The rows of a group lie close to one hidden flat surface of 11 dimensions, which passes through zero. Surfaces can cross.
(in the rows, 128 means zero)
Known rows, each followed by its group:
[132 158  94 128  91  83 109 122 147  56 145 157 117 114 128 128] -> J
[ 78 182 137 179 169 137 121 170 127  96 161 158 152 159 110 100] -> L
[139 128  70  72 182 139 169 108 166 110 133 135 103 132 122 160] -> S
[129 141 173 106  84 140 167 109 124  70 135  88 180 128  76  88] -> W
[143 188  98  86 189 139 147 134 127  80 188 106 161 121 146 144] -> L
[104 118 136 181 181 105 139 134 152  73  71  90 139  34 118 145] -> W
[140  94 131  68 152  99 160  72 130 153 111 117 168  83  96 160] -> L
[139 155 125 191 195 132 126 146  97  88  83 152 161 133 163 152] -> M
[107 140 126 150 138 159 104 110 159 110 144 181 119 178 124 143] -> M
[ 91 140 143 165 150 188 143 107 161 115 146 137  76 170 161 101] -> M
[142 144 110 139  69  61 130 163  92  99 130  89  96 139 131 149] -> W
[155 106 141 146  79  81 112 106  98 151 146 146 177 169 133  69] -> S
[113 134 111 111 143 140  99 116 147  99  52 161 150 120  86 140] -> M
[112  96 131 115  78 161  82 175  97 150  71  89 119 108 148 137] -> S
[ 76  89 109 100 141 144 147 143  96 141  83 152 126 140 154 161] -> S
[ 81 151 135 136 102 107 130 108 172  90 164 101 122 179  72  84] -> J
[117 134 164 125 175 125 130  95 166 108  88 124 174  87 113 122] -> S
[100 183 126 117 106 152  69 178  96 108  79 177 149 108 103 135] -> M
[122 166 111 139 108 163 146 160  98 119 157 110  96 139  89 100] -> L
[113 103 124  71  99 151 117 119 152 144  93 130 130 157 119  93] -> S
[133 158 139 119 182 111 213 180 107 123 119 129 133 171 130 130] -> S
[122 132 122 151 140  61  87 127 140 167 101 138 120 169 124 139] -> W
[122 115  63 156 179 127 112 156 145 135 182 129  90 100 166 154] -> J
[124 130 111  99 116  99 154 130 109 137 133 129 127  57  51 148] -> L
[ 99 124 139  76 101 163 149 133 119 171 177 120 119 112  82 113] -> L
[124 160 128  64 152 135 131 111 164  67 106  94 175 119  87 149] -> W
[104 104 142 121  93 148 113 114 112 113 118  97 144 109  84 180] -> S
[151 125 139 158 159  84 150  98 133 157 207 178 141 160 145 152] -> J
[130 161 142 107  86  86  76 148 146 138 141 162 145 135 106 111] -> W
[177  94  92 126 123 148 159  66 119 148 170 131 105 142 123 138] -> L
[152 154 123  99 124 181 110  80  90 188 134 133  92  88 137 147] -> J
[108  57 152 128 125 137 159 124 139 154 111 154 127 121 129 161] -> L
[152  97 144  99 136 119  97 183 198 165 153 136 145 129 146 123] -> W
[190 137 181 149  95 114  94 128 120 125 171 119 182 138 146 154] -> S
[ 86  97 127 184 100 157 127 135 126 128 152 146 110 198 113  99] -> W
[147  89 157 196 128 154  73 121 132 146  91  77 177 142  90 108] -> S
[102 123  93 156 157  96 107 128 155  96 112 168 117 115 136 153] -> M
[144 113  90  78 125  73 153 165 156 109 166 123 124 108 145 138] -> J
[125 150 123 118 159 115  72 129 132 167 155 127 150  79 137 134] -> L
[130 157 160 160 132 101  88 109 154 143 157 155 157 207 107 112] -> W
[133 152 161 143 109 177 135 126  90 129 139 136 150 209 123 108] -> M
[123 140 122  88 158 135 120 105 157  91 123 130 123  47 149 202] -> S
[149 118 103 189 118 139  70 106 135 128 127 135 135 118 107  85] -> L
[101 108 158 113 108 109 122 104 149 151  93 147 121 163 150 118] -> L
[ 87 130 111 159  99 140 129 143 152  72 133  98  94 176 118 105] -> J
[192 118 138 155 140 142 111 145 130 140 157 123 140 170 141 191] -> M
[189 140 148 142 135 159 139 102 134 145  75 105 114 125 128  72] -> M
[135 107  81 127 197  73 121 118 176 125 124 147 119 108 151 177] -> W
[152 118 149  89 121 152 192 112 105 140 111 117  98 158 156 171] -> J
[ 96 143  82 127 101 108  94 114  92 154 122 201  91 126 126 128] -> W
[119 175 100 123 160 110 171  98 113 122 157 154  91 180 130 134] -> L
[112 102 148 152 133 103 113 154 164 140 156 107 119 104 137 162] -> M
[173 106 177 167 121 146 115 122  78 148 137  97 179 145 191 139] -> S
[141 211 136 158 110 103  94 126 122  92 152 106 105 151 126 138] -> W
[133 164  94 105 118 148  92 150 141 101 115 164  98 117 134 163] -> M
[ 85 140 126 119 180 136 160  80 167 122 101 171  91 155 119 166] -> J
[137 127 111  93  57 100  93 126 135  96  94 198 151 103 117  76] -> J
[129 141 131 147 127 169  89 123  98 127 100  81 149  94 109 115] -> J
[125 134 124 113 164 175 103 108 120 166 160 190 155 112 107 156] -> M
[102 145  93  95  70  88 117 131 166  71 129 153  92 119 111 108] -> J

New rows, each followed by its group:
[122 100 110 113 107 149  98 147 161 133 126 146  80 118 199 146] -> L
[133 111 180 111  92 133 150 152 138  80  93  93 189 145 111 106] -> L
[145 158  91  94 119 144 148 132 139  69 109 108  78 143 163 150] -> M
[138 128 142 113 140  94 139 179 130 166 169  86 130 108 131 143] -> J
[106 106  99 133 120 120  99 146 127 140 100 166 100  70 140 139] -> J
[186  86  72 156 103 103 104 145  76 147 146 104 136 149 153 139] -> S
[150 130 146 113 157 109  79 161 153 202 103 108 133 201 145 147] -> W
[115 123 129 137 158 170 133 139 124 131  83 104 115 115 138 132] -> M
[114 154  94  95  95 115 113  90 134 146 143 141  84 125  99  93] -> L
[140  89 105  90 125 118 114 125 179 150 178 119 105 108 120 193] -> M
[125 110 149 154 118 116 183 115 103 110 154  55 112 154 131 175] -> J
[142 113 109 132 152  82 150 109 143  63 108 121 160 171 131 173] -> M
[ 78 141 127 155 149 127 120 168  75 113 155 160 163 137 147 162] -> M
[116 124 145  74 120 144 133 143 134 128 121  91 159  93 103 125] -> L
[112 141 133 156 117  92 121  87 167 110 157 127 123 199  97 102] -> W
[123 137 144  84 155 204 151  97 147 115 112  78 101  86 156 159] -> S
[109  78  99 135 176 151 185 134 119 107 123  33 107 122 146 183] -> J
[158 124 106 156 145 135 129  89 124 163 125 164 109 130 131  78] -> M
[168 112 133  97 140 180 177 128 121 137 123 141 130 198 168 117] -> J
[132 131 155 102 130 126 149 104 137 107  54 191 155 148 122 127] -> J
[143 138 155 131 120 146 129 109 149 108 186 137 146 161  88 198] -> S
[ 82 135 149 133 188  90 172 128 166 109 110 102 115 138 106 188] -> J
[125 102 139  83 152 171  93 101 194 133 104 167 151 153 150 145] -> S
[117 102 163 145 119 138 145  81 152 177 115 112 118 121 100  36] -> M
[179 145 144 118 155  73 114 159 192  97 161  84 161 150 137 161] -> W
[135 161 174 135 132 166  90 120 172 140 144 157 107 109 194 102] -> S
[140 163 163 167 165 128 119 125 141  73  91 152 180 150 124 148] -> M
[121 117 101 121 150 106 135 137 124 121 106 137 134 113 123 139] -> S
[148 114 125  69 148  81 162  90 188 106 114  72 146 134 103 132] -> W
[164 153 182 196 158  67 130 151 135 132 196 127 153  64 179 132] -> M
[140  78  88 106 174  89 144 111 159 154 125 121 126 179 144 164] -> W
[154 123 120 121  84 113 131 173 103 166 122  73  72  73 155  92] -> M
[124  76 165 191 121  79 149 162 131 122 145 146 185 190 132 103] -> J
[109 115 107 109 181 138 184  75  93 129 130 136 167 129 129 109] -> M
[131 121 188 177  93  93 132 153 137 137 124  78 130 130 131  80] -> M
[166 123 142 192 139 158 135 108  99 146 176 106 123 158 159 125] -> S
[120 132 177 145  91 150 108 140 143 149 147 138 137 144 111  71] -> W
[173 148 139  98  92 151 152 113 124 100 151 125 147 198 134  87] -> J
[181 176 104 137 122 104 138 105  69 154 129  87 105 124  90 126] -> L
[159 115 132 157 165 146 136 141  77 141 153 185 178 106 164 161] -> W
[112 104  76  90 102 154 124 109 122 156 121 143  86 150 109 113] -> M
[128 193 166 104 120  69 112 130 141 123 150  83 150  88  74 140] -> J
[139 142 165 121 103 182 103  66 180 137 167 122 113 144 123  92] -> S
[129 148 157 136  91 180  99 186 107 158 117 104  95 123 137 114] -> M
[102  91 152 136  86  65 156 138 134 141 195  81 126 138 135 113] -> M
[131 163 164 103 102 141 110 134 135 144 127 102 154 146  89  77] -> J
[123 186 180 129 122  94 131  84 135 125 126 158 129 142  91 152] -> J
[145  95 150 154 171 126 154 139 127 135 101  90 148 102 147 142] -> W
[168 128 135 134 112 109 100  73 111 164  94  96 135 145 123 102] -> L
[150 124 118 142 126  39 153 121 119 130 117 107 124  46 146  74] -> M
[128 134 152 174 160  83 121 139 139  96  96  92 161 115 118 145] -> W
[ 97  70 118 149 130 195 129  61  99 164  84 154 123 129 125 112] -> J
[ 95 137 143 178 136 134 124 164 126  93  90  76 113 129 121 154] -> J
[ 94 109 140 121 111 109  85 140 176 123 143 172 151  95 134 117] -> L
[146 137 131 111 141  93 113 174 123 121  66 103 149  68 155 112] -> S
[101 198 139 155 148 111  84 170 151 137 146 108  80 100 114 156] -> J
[138 119 111  95 125 113 177 119 145  80 141 151 113 146 155 157] -> L
[142 156 117 183 192 125 118 119 195  88 184 109 101 158 156 157] -> W
